The rows come from 4 hidden closed curves, with some noise, and rows from the same curve form a group. Each curve winds through 8 dimensions. The rows are also pushed far along 6 directions, which tell nothing about the answers.
(in the rows, 128 means zero)
Known rows, each followed by its group:
[ 53 139 106 133 196 117 133 107 138 149 122 231 174 162 108 166 120 181
 160]
feno
[102 110 143  35  82 139 110 141 128 107 102 168 128 113 168 123 130 139
  91]
Renaz
[108 119 172 144 158 119 132 113 115 119 119 205 152 122  97 167 170 150
 151]
Renaz
[154 147 153 158 114 126  98 102 122 134 113 133 142 161 143 104 174 110
 124]
Boval
[121  56 150 100 155 121 154 140 130  98 107 150  98 115 124 138 145  65
 107]
feno
[163 114 158 178 147 128 111 100 123 135 137 117 116 139 123 114 204 120
 108]
putub
[ 63 194 130 135 102 134  70 166 122 154 135 201 209 166 120 160  98 184
 150]
Boval
[ 94 142 116 156 153 122 149 124 133 131 149 122 148 141 108 159 111 119
 144]
feno
[ 94 135  83 113 186 124 148  82 150 128 114  92 103 161 159 108  80 155
 120]
feno
[ 90 156  90 132 145 123 126  94 155 148 113 124 156 181 151 112 131 103
 124]
putub
[151 127 166 111 129  78 116  85 140 149 121 157 136 124 115 156 169 186
 106]
feno
[111  92 109  53 120 118 129 141 140 124 112 165 122 105 142 134 109 139
  93]
feno
[131 122 143 106 126 109 114 127 130 136 121 146 131 145 137 128 123 155
  97]
feno
[104 130 128  75   9 170  74 222 110  71 127 150 167 113 141 110 122  66
 106]
putub
[ 86 179 100 128  94 160 104 130 125 120 118 153 183 151 151 110 131 124
 143]
Renaz
[125 113 184 122 187  97 136  70 136 140  90 166 116 141 103 135 176 179
 127]
putub
[ 76 121 116 161 170 166 127 140 106 118 123 220 159 138 104 136 128 103
 170]
Boval
[124 146 154 122 108 147 110 156 106 126 131 145 151  95 105 141 129 176
 127]
Boval
[158 106 147 135 158 104 138 119 135 147 128 102  93 130  99 122 130 151
 121]
Boval
[171 108 149  73  63 109  93 134 129 110 107 118 131  98 146 122 154 100
  64]
Renaz
[154 235  98 195  90 118  80 158 118 203 173  68 183 175 134 133  43 181
 140]
Boval
[177  53 148 125 178 121 151 108 119 123 135 125  65  86 123 133 161 145
  96]
Renaz
[143 118 152  70 104  98 129 107 155 126  92  71  98 133 160 113 131 105
  90]
Boval
[139 153  64 133  81 144 133 117 150 100 117  53 140 145 163  68 143  41
 119]
Boval
[110 134  86 116  95 178 145 174 123 128 142  97 111 106 142 106  77  75
 162]
putub
[186 120  88 130  56 145 123 179 125 117 145  89 110 100 152  93 117  59
 137]
feno
[116  78 129  98 168 116 137 114 133 109 110 173 106 135 126 122 138 138
 106]
Renaz
[ 84 138  81 108 167 136 172 122 138 143 138 123 113 139 161 145  55 156
 163]
feno
[156 121 107 139 140 137 150 101 122 137 141  92  99 129 154 109 109 104
 118]
Renaz
[ 73 110 129 161 244 137 178  98 114 139 121 184 119 133 110 176  88 142
 181]
Boval
[109 123 153 152 157 111  98  87 134  91 105 159 148 185 125 112 194 139
 102]
feno
[184 158 190 196 116  98  85 104 119 128 128 102 157 164 105 115 214 166
 103]
Boval
[132 128 156 120  88 131 100 163 111 105 137 152 144 109 119 145 129 139
 118]
feno
[142 106 124 151 178 128 139  76 125 116 116 143 115 132 131 115 167 127
 120]
Boval
[147 123 150 101 109 114 124 134 123 131 119 128 125 108 146 147 119 130
 114]
feno
[ 77 180  64 123 146 133 120  87 153 157 127  89 137 187 188 115  54 121
 127]
putub
[119 142 117 128  87 133 118 144 135 121 137 148 142 140 140 120 140 112
 149]
putub
[ 59 106 139 154 196 133 138 121 128 118 109 221 159 154  99 160 154  97
 158]
putub
[113 124 145 108 130 107 134 108 139 120 129 136 115 153 125 128 125 155
 124]
Renaz
[126 136 108 113 130 143 155 110 140 133 100  88 110 125 145  94 114  81
 140]
putub
[155  98 126 192 176 137 158 115 129 125 117 122 108 129 103 103 184  62
 160]
feno
[103 118  77 125 147 148 151 121 144 108 114 114 117 142 152 101 124  79
 147]
feno
[140 141 103 155 148 121 153 106 150 154 123  96 117 133 117 107 145 117
 158]
Boval
[147 165 102 124 110 116 114  88 143 148 115  87 136 166 184  99 121 125
 108]
Boval
[ 85 141 118 167 157 167 146 153 115 137 124 169 148 128  94 129 115 100
 191]
putub
[181  71 148 109 178 104 180  78 134 128 124 109  48 107 110 104 155 184
 121]
Renaz
[110 105 130 140 201 127 148  71 130 126  96 162 114 153 132 116 151 113
 133]
Boval
[118 133 152 154 131 157 128 137 112 132 134 154 129 116  92 118 155 133
 160]
Renaz
[159  95  99 116 123 147 169 144 130 122 143 100  77  80 121 105 127 115
 149]
feno
[136 101 186 158 142 143 139 156 101 124 137 196 129  83  74 158 188 145
 169]
putub
[163  76 131 164 140 147 159 164 120 117 154 125  76  86  67 110 156 100
 169]
Renaz
[154 134  92 112 107 108 129 115 147 140 155  63 103 132 172 124 102 144
  99]
putub
[114 148 106 158 134 135 144 108 125 106 125 146 157 146 125 126 143 105
 160]
Renaz
[145  79 148 128 157 122 176 116 134 102 117 136  93 103 107 123 186 115
 148]
putub
[122 118 154 113 130 105 127  91 135  88 115 111 127 146 153 136 160 128
  88]
feno
[177  84 144 156 150 134 143  90 136 129 120  86  76 124 134  83 206  70
 108]
putub
[158 161 158 170 104 107 103  96 122 130 127 135 170 150 132 136 183 124
 120]
Renaz
[160 136 110 113 105 117 162 121 143 147 146  65  85 122 132 104  92 134
 142]
Renaz
[129  78 140  98 166 114 149  89 145 118  92 153  91 119 142 121 164  98
 116]
Boval
[173 134 108 177 134 128 119 115 120 137 157  88 124 129 139 121 140 128
 111]
Renaz
[131  81 165  90 116 140 157 118 120  83 102 165 101 107 130 109 178  94
 129]
Renaz
[165 111 132 103 100 103 131 115 145 128 137 106  95 122 148 118 150 142
 110]
putub
[116 165 107 157 157 118 123  97 141 163 121 136 151 177 137 115 129 154
 144]
putub
[114 142 143 129 161 120 127 110 115 134 122 156 155 120 112 161 120 189
 122]
Boval

New rows, each followed by its group:
[138 121 108 157 174 108 147  86 139 146 132 140 122 126 121 144 146 133
 148]
Boval
[119  89 148  91  95 140 129 166 127 115 138 173 121  89 108 135 167 117
 123]
putub
[ 96 151 103 140 147 133 109  66 132 101 102 154 168 173 162 111 159 113
 111]
Boval
[161  60 139  58 149 132 181 123 130 130 129  74  27  49 149 136  93 134
 107]
putub
[194 170 161 211  96  99  78 126 120 139 138 103 178 162 103 115 200 136
 107]
Boval
[130 111 124 151 130 136 169 114 144 119 121 114 112 115 110 112 180  43
 165]
putub
[ 96 144  88 137 177 107 171  80 156 146 117 129 127 165 131 132 101 116
 172]
Renaz
[160 100 155 149 111 121  88 142 121  99 104 169 145 129 119 119 199  79
 113]
feno
[171 109 152 159 133 107 111 108 132 107 122  88 118 157 135 102 188 111
  85]
feno
[ 80 136 126  92 124 146 116 151 119 122 119 193 152 128 102 128  99 167
 138]
Renaz
[186 125 137  87  75 135 108 157 101 132 153  99 112  60 141 137  96 191
  80]
Boval
[164 130 103 226 159 127 139  98 127 109 139  86 132 155 124 106 170  48
 142]
Boval
[141  88 164 102 175 125 138 126 111 152 116 170  92 101 108 143 109 175
 119]
Boval
[121 149 107  73  99 124 123 110 133 118 116 111 139 118 158 127  98 158
 102]
Renaz
[128 117 129 166 126 151 120 157 115 105 137 161 148 115  92 120 179 112
 146]
feno
[167 102 165 177  91 153  77 183  92 108 144 188 160  98  89 131 208  90
 119]
Renaz
[ 74 116 119  84 140 148 140 135 134 106 104 152 132 128 125 119 118 124
 126]
putub
[113 134 130 207 193 112 140  85 138 119 125 133 146 162  90 138 178 108
 157]
Boval
[139 151 115 193 127 155 139 191 102 176 174 148 137 105  86 156  78 122
 209]
Boval
[ 92 178  95 127 104 129 110 113 146 156 145 116 161 155 154 138 109 129
 130]
putub
[106 143 118 166 134 130 140 134 138 127 117 143 160 145 108 133 150  61
 173]
Boval
[142 137 102 120 151 123 150 116 130 173 131 127 117 114 139 138  86 153
 143]
Boval
[158  77 122 116 125 167 157 146 114 109 144  96  64  80 134  98 134 102
 120]
Renaz
[140  95 180  95 135 137 112 149  99 141 127 180 105  90  99 146 111 175
 116]
Boval
[154 118 183 142  75 117  64 164 101 102 128 214 182 134  90 132 199 138
 101]
Renaz
[105  99 113 105 152 144 130 140 132 146 126 167 109 125 139 129 119 125
 132]
Renaz
[151  94 185 137 210 106 138  70 117 156 115 160  85 129 101 142 150 200
 122]
Boval
[110 141  98  91  88 125 144 127 145 117 142  85 126 135 151 118  95 107
 110]
feno
[159 132 116 166 135 135 131 128 111 157 163 117 116 134 130 125 104 139
 130]
Renaz
[157 117  90  89 114 113 173 129 146 157 138  67  91  91 153 138  74 100
 127]
feno
[109 169 108 148  86 141  72 157 120 115 137 143 179 176 158 118 113 121
 120]
putub
[119 145 116 126  87 137 108 159 122  99 136 141 157 126 111 118 128 142
 130]
Renaz
[117 152 110 135 114 153 129 154 117 145 154 106 128 103 137 146  78 129
 148]
putub
[163 131 144  95  82 106 124 127 149 134 109  52 103 127 152 107 126  91
 100]
Boval
[152  96 164 111 148 124 149 105 130 127  96 121  92 106 116 110 163 117
 122]
putub
[131 134 120 141 156 118 165  75 148 136 119  83 109 149 135 103 147 110
 130]
feno
[111  34 147  70 156 117 164 130 140  88 122 183  67 105 133 141 159 113
 125]
putub
[136 209  77 214 127 151 120 141 115 173 180  81 161 147 111 126  73 168
 179]
Boval
[101 137  85 146 120 146 137 111 146  95 131  90 130 158 156  95 149  63
 131]
putub
[129 168 119 159  93 113  84 150 126 145 173 137 169 152 131 154 121 175
 123]
putub
[170 114 108 188 156 132 161 155 122 153 158  83 105 108 101 129 112  93
 151]
feno
[136 172 172 122  58 117  56 127 124 141 115 154 186 143 142 132 170 128
  92]
putub
[160 131 143 195 113 137 120 109 123 105 129 137 145 148 120  97 232  80
 148]
Renaz
[112 109 123  55 121 136 137 113 136 127 108 117  91 100 161 128  88 121
 110]
Boval
[128 150 121 190 157 102 129 118 133 147 149 113 153 169 120 153 116 113
 139]
feno
[151  92 122  77 118 120 182 111 150 123 117  81  57 109 140  93 118  98
 135]
Renaz
[156  72 148 104 114 119 135 168 123 128 147 140  84  95 106 136 115 110
 116]
Renaz
[112 163 108 123 116 126 131 146 139 162 127 125 152 123 118 139  96 135
 152]
Boval
[104 102 136  99 145 122 131 116 136 127 119 154 116 131 154 147 130 114
 113]
Renaz
[106 128 136 190 193 120 152 108 128 137 141 172 133 145  65 148 149 156
 192]
Renaz
[138  90 152  97 159 116 132  89 135 118  87 134 102 135 158 114 162 120
  90]
putub
[143 111 150 113 148 104 160  91 141 120 121 103  98 104 120 137 155 151
 124]
putub
[ 96 224  85 157 112 114  94 127 142 170 145 107 199 171 145 146  79 185
 139]
Boval
[113 161 112 164 135 160 121 157  94 157 169 163 157 120 111 153  71 165
 156]
Renaz
[115 182  67  93 107 116 157  75 166 131 115  24 125 143 189 105  80 112
 116]
putub
[134  90 101  90 127 124 130 132 141 109 119 137  98 123 141 108 126 122
 114]
feno
[134  91 127 125 149 132 151 126 132 127 130 134 107 110 134 130 159 107
 121]
putub
[159 188 186 223  70 111  38 171  96 128 170 142 212 169  85 154 174 163
 113]
feno
[131  96 131 150 153 118 122 121 130 106 133 145 116 148 112 117 160 119
 114]
Renaz
[137  71 110  98 122 164 164 171 122 112 134 120  83  74 134 110 129  77
 127]
putub
[122  92 109 110 156 123 148 137 137 132 139 119  91 122 128 134  93 122
 124]
putub
[ 96 151 154 104 111 129 119 124 126 131 120 152 151 141 128 138 123 150
 125]
feno
[ 80 114 173  65 109 120  88 151 123 118 130 211 154 115 111 166 143 213
  90]
putub
